Every row belongs to one group in each of 3 separate groupings. Each group adds its own fixed numbers to the row, and there is some noise. The rows also spread widely along 11 directions, which tell nothing about the answers.
(in the rows, 128 means zero)
Known rows, each followed by its group in each grouping:
[148 121 122 135 131 110 131 141 115 119 127 133 134 126 138 113 125 135
  99 126 147 138  87 109 126 129 162 105 101 108 153 113 136 162]
sotip (0) Q491
[121 117 136 135 153  93 104 136 143 148 121 102 134 103 113 126 142 163
 102 123 160 116 125 103 116 101 127 102  87 123 157 103 151 134]
dufak (3) Q543
[128 125 113  99 148 112 125 134 154 149  97  97  94 137 117 113 140 143
 138 148 112 112 132 149 114 119 102 134 144 132 118 124 129 109]
Fabap (4) Q543
[152 158 127 104 149 152 141 136 127 136 125 136 148 144 138 162 128 105
 156 107 114 151 156 114 103 140 128 152 136 121 138 117 134 127]
bugep (0) Q820
[137 131 141 120 120 104 135 120 130 138 126 130 125 119 120 131 131 136
 128 127 117 111 140 132 119 121 120 120 142 134 116 133 136 138]
dufak (1) Q340
[135 154 142 132 144 121 108 120 141 166 145 147 163 111 164 158 157 144
 139 105 119 137 171  95 115 144 147 119 134 137 139 123 161 136]
Fabap (4) Q792
[132 160 155 155  91 194 107 170 120  66 158 113 134 159 139 178 132  97
 118 148 126 136 171 114 116 176 151 165 146 132 150 114  97  82]
sotip (2) Q340
[125 121 136 127 150 133 117 125 129 132 125 122 117 114 125 133 142 118
 132 136 134 123 127 133 133 106 120 130 121 126 132 131 134 126]
Mer (2) Q820
[132 150 156 115 114 150  94  90 120 105 150 107 131 155 159 147 167 150
 133 145 126 160 149 115 139 137 147 158 173 178 122 109 155  99]
bugep (3) Q792
[120 139 142 164 115 151 122 135 105  98 154 165 122 140 128 174 111 104
 122 133 120 109 112 154 159 148 145  97 164 119 115 146  94 128]
Mer (1) Q491
[144 129 163 116 110  84 126 120 117 136 154 128 115  91  99 138 138 132
 133 136  94  74 159 146 117 120 128 118 168 122 120 143 113 136]
sotip (0) Q491
[133 116 155 123 110 120 137 114 106 132 138 122 139  99 111 124 145 137
 124 134 145 116 146 124 136 114 121 143 122 137 124 139 133 146]
sotip (0) Q491
[115 121 119 133 149  93 121 141 157 122  76  95 118 160 143 105 127 177
  72 149 166 101  64 135 123 122 111  62 120 141 141  90 144 158]
bugep (4) Q491
[122 140 158 119 149 178 100 112 133 112 102  91 113 135 142 153 185 127
 154 168 158 134 178 136 130 111  92 187 148 173 128 108 143  85]
bugep (0) Q792
[126 119 113  97 100 147 173 121 105  97 119 109 127 198 100 120  76 133
 101 133 132 149  61 152 148 133 113 125 137 150 100 133 115 139]
dufak (3) Q820
[ 94 127 151 155 117 189 149  99  97 135 167 151 194 134 132 161 119 122
 129 108 155 168 128 116 177 137 121 132 118 169 101 163 140 146]
bugep (4) Q820
[135 128 100 129 128 167 151 176 105  87 114 103 117 161 106 125  89  88
 116 133 150 168 104 111 105 133 139 168  82  90 146 106 104 119]
bugep (1) Q820
[110 114 160 156 148 121 126 103 113 147 139 140 155  91 118 148 144 141
 105 117 174 111 105 124 159  95 113  91  94 133 133 146 148 176]
Mer (2) Q491
[107 107  98 131 158 115 141 118 147 175 134 154 137  95 109 121 117 122
 165 111  94 129 127 137 141 112 116 116 117 117 101 162 134 127]
sotip (1) Q543
[126  79 125 132 125 102 133 121 112 149 127 126 100  55  87  89 148 111
 155 145 127 109 143 141 141  79 122 164 100 101 117 154 114 126]
sotip (0) Q792
[ 75 113  95 136 118 205 126 131 149 138 128 115 162 117 142  90 142 122
 168 134 140 187 197 106 154 133  96 209 118 174 100 141 152  67]
bugep (3) Q820
[115 129 107 119 116 171 134 141 137 103 129  94 131 176 141 113 124 130
 119 155 129 189 108 112 130 142 141 170 116 154 119 123 137  99]
Fabap (2) Q340
[110 126 119 137 149 131 117 171 141 101 134 103 104 148  91 162  90 107
 119 147 100 103 101 158 110 137 128 107 134  96 134 128  79 104]
sotip (2) Q491
[ 97  95 133 160 117 108 109 125 119 111 162 118 108 119 105 118 114 137
 109 158 113 125  83 142 150 116 164 101 137 127 112 144 105 116]
bugep (4) Q792
[149 114 108 148 174  82 101 150 154 165  90 145 119  68 155 102 163 129
 137 117 152 108 143 102 103 102 142 114  77  78 180  98 155 143]
bugep (0) Q792
[110 122 109 135 100 144 153 138 149 120 116 132 155 155 136 103 108 141
 102 131 135 139 105 121 144 152 116 114 119 149 110 138 141 136]
Mer (2) Q340
[155 127 164  97 117 114 159 102  76 128 137 107 108 127  82 147 121 112
 126 128 127 112 119 148 122  98 111 142 138 119 114 142 113 159]
bugep (4) Q820
[134  94 107 126 140  84 133 121 134 154 102 132 104  85 125  73 137 131
 130 126 133 114 111 131 126  92 122 121  99 108 128 133 146 149]
sotip (1) Q820
[147 166 155  87 152 118 175  99 124 154  96 119 167 178 115 186 118 141
 118  97 155 124 118 125 116 119  70 109 114 156 120 121 159 187]
Fabap (1) Q340
[115 118 131 118 125 128 155 109 120 137 122 126 136 135  97 133 113 133
 124 130 136 125 102 141 150 113  97 119 123 145  96 147 135 144]
Mer (1) Q543

New rows, each followed by its group in each grouping:
[114 136 141 146  86 157 138 162 117 117 142 120 159 117  99 143 118 119
 112 117 156 113 186 106 135 151 103 150 108 128 137 127 114 117]
Mer (3) Q543
[125 135 122 135 135 138 132 134 136 124  97 148 138 155 151 140 118 136
 111 116 157 110 112 143 146 139 107  95 133 137 140 115 133 141]
dufak (3) Q820
[154 136 166  96 129  59 123 105  92 125 178  95 114 137  85 161 109 153
  92 121 106 127  79 119 109 103 171  97 134 114 139 121 129 163]
Fabap (3) Q491
[116  99 105 149 108 135 103 157 139 106 125 105 109 120 151  78 153 152
 104 172 158 162 110 100 139 132 168 147 101 137 146 107 143  98]
Fabap (0) Q543
[127 122 141 134 101  60 108 126 144 145 156 111 129  99 125  92 138 178
  91 137 109 109 125 103 112 132 167  90 138 131 133 122 150 139]
bugep (4) Q543
[ 94 119 105 140 138 144 119 154 150 138 139 116 141 129 114 123 117 134
 127 132 117 141 129 117 132 138 125 119 119 129 118 133 122 106]
Mer (4) Q543
[147 146 113 114  91 129 121 186 152 101  77 110  69 143 132 109 134 110
 131 154 117  74 194 158  95 162  99 162 173 110 145  94  96  75]
Fabap (3) Q820
[130 145 126 144 133 138 125 151 145 150 104 149 152 120 157 144 142 126
 131 111 144 111 173 114 117 154 116 121 121 122 148 120 138 130]
Fabap (4) Q792
[102 104 117 118 103 113 158 118 119 125 144 108 131 140  95 101  94 153
 108 145 121 156  84 130 144 117 131 129 119 149  87 150 133 135]
Fabap (1) Q491
[119 113 127 111 115  86 120 135 146 127 132  89  95 112  91  94 121 150
 121 160  90 101 134 144 107 119 129 129 154 132 104 133 115 101]
dufak (4) Q792
[100 114 137 167 143 122  83 175 146  97 124  70  96 106 104 131 144 140
  97 171 163 111 138 110 106 109 135 135  92 120 159  91 118  86]
bugep (1) Q543
[127 127 124 111 114  97 154 141 119 121 135 100 124 147  88 122  90 144
 100 134 120 131  95 125 109 125 130 117 117 123 118 128 122 144]
Fabap (1) Q491
[140 129 118 102 126 112 144 144 145 125  95 101 100 139 108 107 116 121
 127 140 107 106 130 148  97 127 104 139 138 115 127 122 123 121]
bugep (2) Q820
[137 136 130 114 129 109 109 129 127 135 142 109 130 117 131 118 144 146
 112 119 131 139 143  98 116 121 140 130 121 127 142 113 150 131]
Mer (3) Q491
[126  97 111 141  97  94 105 124 138 126 127 139 108  97 141  76 145 147
 118 142 122 114 127 133 147 130 152 124 141 130 128 128 138 113]
sotip (3) Q792
[188 155 119 106 117  64 117 151 143 108  89 139  71 149 145 120 126 125
 106 132  94  75 113 148  88 146 152  88 172  88 152  90 118 143]
Mer (1) Q792
[122 127 113 138 110 127 135 140 143 123 113 136 123 131 127 114 118 122
 137 135 113 119 145 137 124 142 125 137 142 125 113 132 121 115]
bugep (1) Q792
[ 82  90 123 141 158 105 122 137 148 152 149 106 131  97  96 112 118 146
 128 148 124 141 108 124 136  99 129 121  96 137 118 143 134 116]
Fabap (0) Q820
[162 161 128 113 135 136 140 156 131 132  76 155 120 130 139 150 139  98
 142 113 137  77 172 146 107 143  91 127 147  95 150 112 114 145]
Mer (0) Q491
[180 119 129 116 121  95 128 111  85 122 140 145 104 124 134 123 134 117
 118 114 131 143  89 118 133 112 185 133 118  91 153 122 130 155]
Fabap (3) Q792
[106 134 177 142 133  92 109 112 137 138 169 134 146 103 103 174 131 146
 123 130 101  86 144 139 132 126 122  87 159 148 118 144 128 130]
Mer (0) Q792
[109 106 129 129 176 125  82 104 139 133 108  93  97 118 137 121 171 139
 138 153 157 141 117 127 144  78 116 143 111 142 137 111 147 108]
bugep (3) Q340
[136 138 162 107 114 116 121  91 121 119 133 103 124 143 134 140 154 151
 116 143 131 131 137 123 125 118 119 136 151 171 114 120 155 134]
sotip (1) Q340
[ 83 128 133 163 132 180 121 135 137 148 132 139 179 107 140 143 142 134
 136 123 153 130 175 117 153 141  95 131 114 155 117 142 136 119]
sotip (4) Q491
[153 115 110 137 112  82 157 136 123 165 121 161 145  86 125  93 124 132
 118  97 143 121 131  99 123 126 142 115  82  92 143 136 153 174]
Fabap (1) Q543
[124 128 121 115  86 137 164 149 130  91 102  98 122 172 106 113  93 134
  96 147 135 116 115 142 118 150  93 134 139 149 109 119 117 123]
sotip (1) Q820
[119 131 105 131 150 142 128 145 150 160 132 159 149 105 141 124 130 113
 159 110 107 141 158 113 125 134 125 134 125 120 127 134 142 119]
Mer (0) Q820
[156 151 148  87  93 104 130 124 114  98 177  73 133 161 104 130 119 159
  93 137 100 170 118  83  86 144 172 150 136 150 128 102 151 124]
sotip (1) Q543
[127 114 150 115 126  94 140  90 121 171 143 135 136  93 104 124 136 144
 139 121 108 102 139 144 140  98 112 117 141 142  94 165 138 153]
dufak (4) Q340
[118 129  97 140 112 144 120 182 156 116 121 113 142 126 134  99 126 135
 116 137 135 146 152  91 111 156 139 144 105 124 146 106 134  98]
Mer (0) Q543
[ 79  97  96 136 119 143 120 161 158 133 132  94 118 108 102  83 121 130
 139 154 119 144 164 126 132 126 111 175 121 139 110 137 123  66]
Fabap (3) Q820
[135 157 146 101 145 139 121 144 125 130 146  81 146 142 104 164 127 129
 124 118 121 150 162  92  87 130 121 151 116 128 139 105 135 119]
Mer (4) Q792
[ 98 114 114 131 103 150 124 147 137 120 126 100 117 121 112  98 128 134
 133 161 113 123 155 142 134 138 108 155 150 142 100 138 109  91]
sotip (4) Q491
[111 125 103 115 140 133 114 142 156 134 127  88 153 130 146  82 143 169
 104 139 150 190 121  64 110 123 144 145  88 154 139  99 177 122]
Mer (0) Q491
[ 67  99  94 151 143 165 126 149 168 127 111 119 125 131 109 114 109 119
 142 156 120 130 117 156 155 125  92 134 119 139  99 152 111  87]
Mer (2) Q792
[130 124 155 119  90  82 139 115 140 133 130 137 128 119 109 128 130 156
 115 144 109  63 138 160 136 139 107  92 173 153 110 144 128 141]
sotip (0) Q543
[160 147  95  98 145 142 121 145 130 113 105 111 117 176 153 118 132 131
 112 115 141 174  98  95 112 137 150 137 110 115 160  85 150 129]
Mer (3) Q543
[ 94 105 131 152 148 146 125 126 133 146 128 145 143  97 123 129 137 120
 137 132 153 125 128 131 158 104 107 121 104 136 119 146 134 131]
Mer (0) Q820
[124 127 106  87 165  83 137 154 161 154 102  81 115 121  88 106 114 144
 125 131 105 119 129 118  81 103 102 125 110 110 131 111 136 129]
Mer (0) Q491
[185 167 147  97 130  94 137 124 125 138  89 145 105 138 138 155 149 125
 127 110 128  74 155 140 101 131 107 105 159 110 148 106 141 162]
Mer (1) Q543
[124 145 129 146 132 141 113 166 152 108 123 109 128 146 135 148 125 119
 115 136 127 121 138 118 101 148 135 128 122 117 154 107 118 109]
bugep (2) Q340
[136 124 141 136 153 137 116 101 131 147 102 155 127 108 154 146 168 118
 150 124 148 105 138 143 149 111 107 122 127 131 136 136 146 142]
sotip (2) Q792
[107 111 110 139 110 189 160 135 126 152  96 157 139  97 122 113 148  99
 178 139 151 121 189 151 171 128  72 186 120 140 101 167 122 105]
Fabap (0) Q543
[172 145 144 115 139 103 117 152 111  99 133 100 117 152 119 160 122 125
  99 130 131 133 101 100  84 132 167 120 108  97 178  88 121 142]
sotip (0) Q792
[ 68 114 172 149 118 108 107 137 155 127 159  79 139  85  82 138 137 159
 119 166 126  88 179 135 121 115  94 130 142 170 111 135 126  88]
bugep (0) Q820
[153 155 145 142 132 163 118 140 107 106 118 138 124 136 141 172 143  96
 140 125 148 130 163 121 115 136 130 155 124 113 149 111 118 121]
bugep (1) Q792
[131 121 121 117 150 110 112 141 133 145 116 102  92 111 119 118 145 127
 139 147 115 116 138 139 115 107 130 137 136 109 130 126 120 117]
Fabap (4) Q491
[155 148 153 108 158 102 103 163 117 124 170  93  96 105  73 181 124  96
 155 134  72 110 166 121  71 117 162 151 136  70 156 115  87  99]
bugep (0) Q543
[167 130 119  76 172  97 134 149 130 175 143  95 118  71  83 121 136 101
 175 101  85 145 187  89  57  90 134 189  87  70 154 120 139 124]
sotip (0) Q820
[104 131 152 128 115 147 135 131 140 145 140 108 167 102 106 142 147 141
 138 131 138 124 193 110 125 131  90 158 119 161 120 136 143 112]
sotip (0) Q543
[168 137 132 111  75  99 130 119 106 104 170 147  94 138 123 117 114 112
 124 132  64 133 119 132 121 146 185 131 188 112 105 143 109 126]
Mer (1) Q340
[135 142 101  91 116  85 155 146 175 150 101 111 122 134 111  90 105 138
 134 122  78 110 160 133  79 145 104 131 155 125 106 120 139 118]
bugep (1) Q820
[169 137 123  96 142  78 124 134 131 137 122 107  84 115 103 120 132 124
 138 128  94 110 134 127  82 108 146 134 135  89 139 110 126 128]
bugep (1) Q543
[123 125 107 127 134 119 125 147 166 141 111 112 138 129 137 103 130 143
 118 131 124 135 128 113 111 129 128 126 105 131 133 123 147 125]
dufak (2) Q340
[124 124 141 111  97  58 142 138 159 153 118 103 134  88  86  97 122 161
 107 130 102  57 170 136  92 129  91 110 140 127 118 135 136 138]
sotip (2) Q491
[138 138 107  91 128 151 131 106 127 126 147 133 113 155 139 122 128 118
 174 142  65 172 122 142 132 138 157 161 187 141  91 145 127 103]
bugep (0) Q491
[137 131 126 155  92 157 124 172 116  89 119 114 126 139 135 118 128 113
 104 143 156 129 145 109 117 156 147 150 113 110 153 106 109 115]
bugep (4) Q792
[157 123 133 122 112 140 135 121 105 146 147 140 116  77 115 117 150  85
 175 122 101 130 186 123 121 107 141 193 123  91 122 158 120 122]
bugep (2) Q340
[ 95 125  98 118 163 141 160 134 153 163 123 124 193 137 119 122 101 149
 131 102 133 172 108  96 128 127 104 119  78 143 117 136 160 150]
sotip (0) Q491
[118 129 161 151 151 152 113 113  99 139 147 131 151 106 129 173 153 125
 132 120 157 122 143 121 146 110 121 118 115 131 136 137 127 145]
sotip (4) Q491
